There are 9 hidden switches. A switch that is on adds its own fixed numbers to the row, and there is some noise. The rows also spread widely along 16 directions, which tell nothing about the answers.
Known rows, each followed by its switches (1 for on, 0 for off):
[-10  13 -13   3   2  13  -9  11  -3 -28 -13  -2  -8  10 -12  10 -16   5
  13   6   2  19  -9  10 -17 -11  -2   3  12 -14  18  -4  31  -8   7 -19]
0 0 0 0 0 1 0 0 0
[ 15 -13  10 -18   7  13  -3  10  -3 -26  -5  27  18  -5  -7 -23   2   5
  -1 -23  -2  28 -22   5   4 -19  25 -12 -21   8 -25 -14  -3   3  23  20]
1 1 0 1 0 1 0 1 1
[  6  17  25 -21  -9 -20  -3  -8   1  23  20 -12  21   1  -1  16 -20   1
 -22 -15   0  19  -9  -6  -2 -20   9  -4   6  30  -3 -12   1  26   6   9]
1 0 1 0 0 0 0 0 1
[ 10   2 -22   9  34   6  -4  -3  -6   4  -1  10  -3   4  20  -1  11  -8
 -31   2   5 -14 -15  14   9   8   7 -23 -10  -8   9   3  -4   1   8  -1]
0 0 0 1 0 1 0 1 1
[-14  12 -23  14  -9   7   8  25 -10 -12  -3  -8  14 -30  10 -14  -8  -5
  26  -1  15 -10   0 -18   1  14  -5 -14   9  20  -9  16  -3   3  11  18]
1 1 0 1 1 0 0 1 1
[ 36  -4   1   6   3  16  10 -36   0  14  21  11  -3   3   7 -27  31  -2
   0   8   0  -8   6 -16  14   7  10 -25 -16  17  -1  15  -2  17  -6  -1]
0 0 0 1 0 0 0 0 1
[  0   2  11   3 -13  -2  -4  -3  -6   0 -17  -6   0  -4   1  -7  -7   7
  30  10  -1  -4   9 -16   2  13  -5  25  20 -10  -2  14  -2  -5 -12  -2]
0 1 0 1 0 0 0 0 1
[  0  -2   1   0   1  21  -7  -9  -2  26  16  20   3  -1   2  -3 -23  11
 -21  10  -4  -4 -13  -4  13  -2 -18 -24 -12   0   3   5 -23  16   9  11]
1 0 0 0 0 1 0 1 1
[  3  -1   2  -2   2  11  -3   1   0   2  -2   4   6   8   0  10  -5   1
   2  -1   4   3 -15  -3   9   0  15  -3  -3   4  -3   2  10   6   8  -1]
1 0 0 0 0 0 0 1 1
[  4  25 -12  14   1   8   7   7 -13   0  -7  -3   6  -3   9   3  -1  -4
  22  13  11 -12  12 -15  12   1 -15  -1  10  18  -1  -3   2  -9  -1  -9]
1 1 0 1 1 0 0 0 1
[ -2   6   2  19   0   5  11  -3 -14  14   1 -34   8  -1 -10  40 -13 -10
  -5  18   2  10 -28 -33  13   5   9 -16  19  42   1  -6   1  -1 -18  -6]
0 0 0 1 1 1 0 1 1
[ -2  -8  10 -14  18 -21 -33   4   8  -6 -28  -5   6  19  17   3   1   3
 -26 -23 -12   2 -25  23  -5 -11  26  20  13 -31   4  -3  -2  -4   4   3]
1 1 1 0 0 0 0 1 1
[-21  -1 -28  10   9  22  -3   1   2 -26 -11   3 -20  -1  -4  -1   2  -2
  12   1  16  13  -5   5  -2  10   2  -8   3 -26  20  25  24  -2   8 -22]
0 0 1 0 0 0 0 0 1
[ -9   3  15   2  -8  -3   5  -3   7  11 -14 -15   0  11  -7  -2   6  -4
  27 -14  -2  -7  15 -14  12  10 -10  17  11  -4  -6  -6   5 -11   1  -6]
1 0 0 1 0 0 1 0 0
[-15  13  -4  -3  12   1  -2  -7   2  -1  -8  -2   2  16   1   0   9  -5
 -25 -22  -5  -1  -4   7   9 -49 -11 -16 -17  17  22 -12 -26 -10  24  -8]
0 0 0 1 1 1 1 0 0
[-21   8  -2  -9 -14  17  12   0   7   4   3  -5  -3   9 -11   6  -7  -5
   9 -17  12   3   4  -4  12  -9  -5  -7 -10  11  12   7  15  12  25 -15]
0 0 0 1 0 1 0 1 1
[-11 -20  26  -4  -9  -5  -2 -21   5   6  -5  -1   0  -4   3  -1   2   0
  -4  -3  -8   6 -11  -9   5  -5   3   3  -6   8 -12   2 -18   2   3   6]
0 0 1 1 0 0 0 0 1
[-19 -20  15  -4  -7 -17   2   1  17   4 -16  -7   2 -11  12  -3  -2  -4
   9 -12  16  -5  -4  -9   4  35  24  28   8 -19 -16  24   1   5   8   4]
1 0 1 1 0 1 0 1 1
[ -4  -9  16  -7   5   2 -23 -10  12   1  -8  13  -2   8   4 -11 -10  13
 -13  -3  -9  18 -16   0   1 -15   0   9  -3 -21  -7  -9 -18  -7  -2  -6]
1 1 1 0 1 0 0 0 0
[ -4 -17  12  11   3  -3   1 -13  -3   6   0  -2   1  -6  10   2   6  -1
 -13   6 -12   0 -12  -5  -3  10  -7 -17  -1  20 -25 -23 -11  -6  -8  15]
1 0 1 0 1 1 0 0 0
[-11  -6  12  11  18  -9  -9 -10  -7 -16  -7   4  -9   0   5  19 -11  -4
 -16  12   0  11 -24  10  -9  -7   2  10   4   0  -5 -19   0 -20  -5 -12]
1 0 0 1 0 0 1 1 1
[ -5   7  -2  -6  -4  -4  -6  -7   3 -11 -12   1   5   4  21  -4  12   1
 -12 -10   9  10  -6   2   1 -13  25   2  -8  22  -8  -7  11  -6  11  -9]
0 1 1 0 0 0 0 1 1
[ 15   8  27 -19  -4 -18   9  -4  -9  -7  -7  13   9   8  16  21  -2  -4
   7   4   1 -17  -1  25 -15  -1  15  24   2  26 -26 -20  24   8  12  11]
1 1 0 1 0 1 0 1 1
[ -2 -10  14   9  -5  15  24  -2   1  10  28 -15   8 -17 -18  -1   3 -24
  33 -11 -10 -22   7 -18   8  14 -39 -28   0  20 -14  -1   1  21   6  21]
1 0 0 1 1 0 0 0 1
[  7   5   3   4   7 -10  -3   4  -1  -5  -3 -15  10   0  11   1   7  -9
   1  -6  -7  -9 -12   1  -6   1   7  -4  11  13 -11 -13   8  -5   1   8]
1 1 0 1 0 0 0 1 0
[ -7 -12   6   0   1  -4 -14   1  -2  -6 -24  16  -2  11  23   4   2   7
   1   9 -18 -31 -14  31 -17  -7  -2  15  -4 -10 -10 -10  -4  -5  12  17]
1 1 0 0 1 0 1 0 1
[-13  -7  17  14   1 -31 -14  10  15   9   0 -40  10 -21  13  -7 -11 -14
   5 -12 -10   1  -1 -17 -14  32  -9  19  31 -25 -12 -12   8  -3 -17   4]
0 0 1 1 1 0 0 0 1
[  6  11  -6 -23   3  -4  15  -6 -12  10  -3  19  -7   2   6  -4   3   6
  -3 -18  26   7  18  11  11  24  17   7  -1  12 -16  -2   9  15   0   4]
1 1 0 1 1 0 0 1 1
[ -4   7   0 -24  -4   3   3   7 -14   3  -8  -4   7   5 -26  14 -18  13
  -2 -17   1  18 -13   1   4 -10  10  -9  13   9  10  15  -9  22   4  21]
0 1 0 0 0 1 0 0 0

New rows. What belongs after each?
[  2  -4  -5 -12  11  13   7   7  -8  -9   8  19   0  -1 -12   7  -7   1
  -4 -12   9  21 -12  16  -1   3  10 -18 -12   3 -11  -8  20  15  16  12]
1 0 0 0 0 0 0 0 1
[  9  13   3   4  14  -9   6 -14 -13  23  -9 -11   0  16   9  35   4  -7
  -8  16  -1 -25  -9   1  10   3   4   1  11  18   7   5  -6   2  -6  -1]
0 0 0 1 0 0 0 0 0
[-18   6  21 -19  -9  -4  -3   0  -4   0   0 -12   7   3 -13  16 -25  -3
  -1 -18 -13   6  -9   6  -4 -21 -20  -1  12  11   5  -7   0  15  10   5]
0 1 1 1 0 1 0 1 1
[  4   0   3   4  26  -9   4  10   6 -15  10   2   7 -19   3 -15  -1 -18
   3 -19   9  -2   2   0  -2  10 -10   0   4 -13 -11  -3  -6   1   8   6]
1 0 0 1 1 1 0 1 0
[ 29  13  17  -2 -12  -5  -9 -10  -8  23 -11   2  17  16  11   4  -4  17
   7  20 -13 -13  -1 -10   3  -3  11  10  13  15  -9  -4  -6   4  -4  13]
1 0 0 0 0 1 0 0 0
[  4  18 -11  11   2   0  -7   9   4  -2  -6   3  12 -10  26 -27   7  -2
  12   3   2 -22  10  -7   1  -5 -12  -1  -4  -3  -1   4 -11 -11  15   2]
0 1 0 1 0 0 0 0 0
[ -1   4 -14   8  14  -9  -6  -3  -6   0  -8 -23   0   3   6  12   7  -7
 -11  -5   4  -5 -12  -2   0   9  14  -4  20   1  17  15   7   4 -10  -1]
0 0 0 0 0 0 0 1 1
[-18   7  -6   4 -11 -10  -9  -5  -7   0 -19  -7   2   2  23  11  -8   8
  -6  12   4 -11 -17   7 -10  -5  18   3   9  16   7  12  -3   0  11   4]
1 0 1 1 0 0 1 1 1
[ 14   7  18   7 -11   5  -9 -16  -4  -3  -6 -13   2  10  -2  15 -10   1
  20  24  -9   8 -16 -16  -4  -1  12  10  21   9   1   2  22   3 -14 -16]
0 0 1 1 0 0 0 1 1
[-26 -11  18  14  -8  -7 -16   9  17   4 -12 -29  12  -3   9  12 -15 -12
   5   0 -15 -15 -26 -13  -3 -14  -3  15   8  -8   7   4 -13  -6   9  -2]
0 0 0 1 1 0 0 1 1
[ -6   3   3   4  -1   8  -6  11   2  14  -6  -6   6   7  -3  28 -25   1
   7  14   0   1 -21  -5   3   8   5  10   9 -11   2   1  13   6   0  -6]
0 0 0 0 1 0 0 0 1
[ 16  10  24 -10  -2  -9   1  -5  -2   0   2   2  10   0   0   3  -7   0
  12   1  -7   3   2  -2  -7   0  -7  11  13   9 -20 -14  10   6  -4   7]
0 1 1 0 0 1 0 0 0
[ 22   8   2  14  13   0  -5 -11   3 -13   2   1   5  -2  10 -14  15  -3
   3  12   0   0 -10 -13  -2 -10   8   1   1   7  -4  -1  -1 -13  -8  -9]
0 1 0 0 0 0 1 0 0
[  4 -13  14  -4   1  18 -11  -8   7 -19  -9  19  -5   6  -4  -2 -14   8
   3  16  -1  16 -30  -2  -1 -16  17  15  -8 -16   1  11  -6  -2   3 -16]
0 1 0 1 1 1 0 1 1
[  2  -9 -15  -4  12  -4  -5  -6   3   0 -20 -18   4   8   4 -21  35  -2
 -18 -36   9  15  -6 -15  23   6  39  -5   3   2   5  14  -7  -6  -7   1]
0 1 0 0 0 0 0 1 1
[ 14  -2  21 -10  12 -13  -5   6  -9   9 -10  12  17 -12   0  15 -25   4
   7  10   6  -7 -23  -9   8  13  16  26  17  -9 -18  27 -30  11  -8  24]
0 1 0 0 0 0 0 1 0
[  4   5  24  -4  -5 -14   0 -24   2  -3  23 -19   2  -5  -5 -12   1  -6
  -8 -14 -16  14  -2  -7 -16 -15 -14  -8   8  27  -7 -28   3   3 -12   3]
0 1 0 1 0 0 1 1 0
[  0  16  15   7   3   2 -11   8   0   3 -12  -4  25   6  10  14 -10  -8
   6   2  -5 -10 -10 -14  16 -33  -6   9  -3  18  -4 -12 -12 -15  16  -5]
0 0 0 0 0 0 0 1 1
[ 11  -3   2  -7  25   0  21   9   3  -2 -11  29   3   3   9  17  12 -14
  14  -1  23 -38  -2  20  13  22  15  19 -13 -11 -21  18  10   8  25   7]
1 1 0 0 0 1 1 0 1
[  6  11  -6  -3   7 -11   1  -5  -3  -9  -7 -13   3   9   1   1  14  -1
 -13 -14   6  -1  -6   2  -3 -15  20  -2  11  13  18  13   1   5   2   1]
1 1 0 0 0 1 1 0 1
[-13   4  -7 -16 -12   1  -8   3   3   4 -12 -13   3  11   2   4  -3   6
   2 -20  -1  -8  -9   8  -1  -3  12  -4  13  -1  15  22  10  22  13   9]
1 1 1 0 0 0 0 1 1
[-15  -5  -1   4 -16   6   1  -7   7  18   0 -15  -4   7   9  25  -8   5
 -13  13   3   8 -25 -10  -2  11  18  -8   2  21  -7  -7  18   6  -5  -9]
1 1 1 0 1 0 0 0 1
[-12  -8   8   3  21 -17 -13  20 -17 -21 -28 -21   8  -1 -13  27 -15  -6
  -4 -13  -1  31 -30  -1  -1   3  20  14  29  -7  -7 -17   4 -21 -12   3]
1 0 0 1 0 0 0 1 1
[ 16  -5   3   3  11  -1  23 -37  -4   2  16   3 -21  -1   5   6  28  -9
 -12  11  21   3   0  -8   8  21  18  -8  -4  28  -9   8   9   4 -19 -14]
1 1 0 1 0 0 0 0 1
[ -1   2  10 -11   9 -21 -14 -10   1 -28   7   7   9 -13  11 -30   2   3
 -27 -25  -2  21 -11  13 -22 -39  11  -6  -9  13   1 -12 -21  -2  16  12]
1 0 0 1 0 0 1 1 0
[ 17   2   0  22  11   5  -5  -7   8   1  17  -3  -1  -6   9 -14   1  -4
  -3  17   6  17  -8 -20  -1  18   6  -6   2  -8  -8 -15  19 -10 -13 -20]
1 0 0 1 0 0 0 0 1
[  0  -8   6  11  -4   6  -6 -12   4  16  -6  -6  -5   9  16  10   0   3
 -13  24 -11 -12 -20  -3  -3   8   4  -1  -2   0  -2  -8   6  -6  -4  -8]
0 1 0 1 0 1 0 0 1
[-24 -17 -14  16  12   1  11   0 -12 -13  -1 -32 -18  -2 -19  29   1 -12
  -9  -2  -3  11 -28   6 -15  21   1 -28  20   7  12  -4  24   1 -10   5]
1 0 0 1 0 1 1 0 1
[ -3  21 -22  11   5   1 -19   2  -6  -2 -16  -8  -6   5  19  -7  -6   9
  -3  13  -2   2  -3   1  -8   1  -4  -3  18 -12  14  -4   6 -10  -8 -15]
0 1 1 1 1 0 0 0 0
[-19   6  -6   0  13   4   1   9  21  -5   6  -8  -3  13   6  15   0 -12
 -35 -19  14  26 -15   5  -1 -16   8  -7 -18   8  -2 -41  30 -16  16 -33]
1 1 0 0 1 1 0 0 1
[ -6  -5   6   6  17   1  -5   3 -10   1  -6  -8   8  -6 -11  19 -17  -6
 -11   1   4  20 -29 -17  16  -2   9  -4   8   2   0   4 -19  -6  -7   0]
0 0 0 1 0 0 0 1 1
[-15   5 -11   1  -9 -12   7  10   3  10  -2 -23   9  -9  18  -8   7  -7
  -6 -18   0 -20   0   4  -9  17   2 -11   5  15  -3  -6  13   9  14  16]
0 1 0 1 0 1 1 1 1
[ -7   1   6   8   2  14   2   7  14 -28  -2   5   3  -6   0  -4   0 -15
  35  -3   5  -2  -5  -4  -2   0  -6  12  -3  -6 -15  -1  28  -8  16 -16]
0 1 1 0 0 0 1 1 1
[-25  -7  23   0  -4 -17   0 -23  14  25  24 -23   7  -6   7  21 -11 -11
 -45  -7 -12  -8 -25  -3  -7 -26 -14 -18  -9  28  11  -2 -26  17  11   8]
0 0 1 0 0 1 1 0 1
[ -8  -8  23 -10 -17  -1  13 -10   9  32  -7 -30   5  27 -17  20  12  -8
  15 -24 -13 -13   0 -10  20   3   5   1   6  15   0  -5  14  11   7   4]
1 0 0 1 0 0 1 0 1
[ 11  14  -1 -12 -11  18  -6  19   8  18  -7  14  18  10   5  -9 -18  12
  20  -2   5  -1 -11  -9  16   4  18   5  -7  -8 -11   4   5  11  20   3]
1 1 0 1 1 0 0 1 0
